There are 3 ways to turn a row about zero (a turn may also mirror it). The second row of each pair is the first, turned, with some noise. The first 21 pairs use one turn. New pairs use 2 turns, one after the other, and a turn may come again.
Known pairs, each followed by its turns in order:
[ 20  -2   2 -10   8  16]
[-17  -6 -21  -8   2   5] -> (1)

[ 24  -9  -9  -5  20 -24]
[-18  17  28  -6   8 -15] -> (0)

[ 13  -9 -10  -8   9 -22]
[-14  10  -5  -7   5  23] -> (2)

[  0 -20   5 -14 -13 -12]
[  2   1  11 -16 -13  18] -> (2)

[ 18   6 -16   8  -3  25]
[-15   6 -17  16   9  18] -> (1)

[ -3  -6 -12  23 -21  -9]
[18 24 -2  3 -8 14] -> (0)

[ 18  -9  15  25 -19 -10]
[  8  16   5  22 -25  12] -> (2)

[ 17  12 -20 -20 -18   2]
[-13   7  -5  19 -26 -14] -> (0)

[-20  17   5  -7   1   1]
[ -9 -21  -2  -5  -4 -15] -> (2)

[ 20 -22 -11 -10   6  -1]
[  2   9 -28 -18   4   4] -> (1)

[-20 -23 -12 -22   9   7]
[ 11 -14  11 -28  19   8] -> (2)

[-13 -15 -24   4  15  -3]
[11 13  4 15 26 -8] -> (0)

[ 1 -2  4 17 -1 20]
[22 -7 -7 -9 -3 -6] -> (0)

[-23 -20 -14  22  -9  -1]
[30 14  1 12 15 16] -> (0)

[-23 -10 -22 -11   0  21]
[ 22 -17  -1 -19  18  -7] -> (2)

[  0  -4 -23  -1  -6  17]
[ 15   4  -7  19  -3 -17] -> (0)

[ -2 -15  -2  16   4 -19]
[28  2 -4  2  0 -2] -> (1)

[-10 -20 -14   3  -2   6]
[20 -6  2 -7 11 10] -> (2)

[-24  10 -10 -22  10  21]
[-27   7  15  -2  20 -21] -> (1)

[-13   7   6  -1  22  17]
[-13 -16   3   7  17 -17] -> (1)

[  7  22  16 -13 -22 -19]
[ -8  -3  18  -3 -38   6] -> (1)

New pairs. What belongs after each?
[-19  18   3  18 -10  -9]
[  0   7  13  26 -17  -3] -> (1) (2)

[ -8 -11  10 -15  17 -17]
[-13  10  -2 -18 -11  19] -> (1) (2)

[-17  12  17   5  -1  -9]
[ 11  -2   1 -13  18 -10] -> (0) (2)

[ -5  -5   7   2  13 -10]
[-9 -4 12 -4 11 -4] -> (0) (2)

[  8  24  15  13 -13 -23]
[ 10 -11 -10 -25  -4 -29] -> (0) (2)

[ -1 -17 -21 -16  21 -24]
[  9  -7  12 -18  32 -21] -> (2) (2)

[-16  19  20  24  -2 -12]
[  6   8  -7 -26  23 -19] -> (0) (2)

[-10  -8   8 -12  22 -21]
[ -8 -19  22   4  17  -4] -> (0) (2)

[-15  -9  11  -9 -11 -13]
[ -7 -12   2   3  23   7] -> (0) (1)

[ 0  8 11 -7  0 14]
[ 10  -2   6  -6 -14  -7] -> (2) (1)

[-23 -15  11 -19 -24  15]
[ -3  -5  -6 -36 -23  13] -> (2) (1)

[ 17   9 -14  22 -15  -3]
[-16  12   8  13 -25   6] -> (0) (1)

[  3 -15  -8 -17  13  -2]
[-11  -2   9 -12  16 -14] -> (2) (2)

[-20  18  20 -14  -2 -22]
[ -6   2  15  -2 -37  11] -> (1) (2)

[-23  17 -23 -11 -14  20]
[ 17  24 -13  28  10  11] -> (0) (1)

[  7  12   8   3 -11  24]
[ 12   3  -1   7 -26   0] -> (2) (1)

[-16  -9   6 -19  -8  12]
[-17 -22   2   2  11   8] -> (1) (0)

[ 21  15  25  -3 -17   2]
[ 19  -6   4 -26 -22  -4] -> (0) (2)

[-21 -21  11  17  -8 -24]
[-30 -26 -10   5  14   3] -> (0) (1)

[ -2  -5   9  -7  20 -11]
[-11  11  18   9  -1   4] -> (1) (0)

[-15   2  -5  23 -23  -2]
[21 23 -7  8 -8 13] -> (2) (2)

[-12 -21  -3 -10   9  -5]
[ -5   1 -12  -6 -15 -17] -> (1) (1)

[-10 -12  -3  13  -1   7]
[ -3  -6   3 -12   7 -15] -> (1) (0)

[ 19   2 -10 -18   7  -2]
[-3  8 -3 -2  8 27] -> (0) (0)

[  4   9 -10  -2  -6 -22]
[ -4   5   9  11 -18  17] -> (1) (1)

[20 10 -6  5 -1 -5]
[ -8  -7 -11 -10 -14  -6] -> (0) (2)

[ -5   4  15  -5 -16   7]
[ -4   5   1  -3 -23   8] -> (2) (2)

[  2  12 -24 -15 -16   4]
[ -5  -1 -33  -2   1  11] -> (1) (0)

[  3 -10 -19 -20  -5  -7]
[  1 -13   1  26  -8   0] -> (0) (2)

[ 11  21 -12 -19   2   0]
[  4 -28 -14   1  -8  11] -> (0) (2)

[  1  15 -21   2 -19  -9]
[-10  -7  15  23  -8  12] -> (1) (1)

[-22 -24  16 -20  11  12]
[ 19 -20 -18 -15  24   4] -> (0) (1)

[-12 -17  -2  -8 -12 -24]
[-26  -7   1  -4 -23  -5] -> (1) (0)

[  1 -15  -7  19  -8  -3]
[  1  19  -5   6  12 -11] -> (1) (2)

[  0 -17   3  -2  20 -12]
[ -8  14  -9 -13   3  18] -> (1) (2)

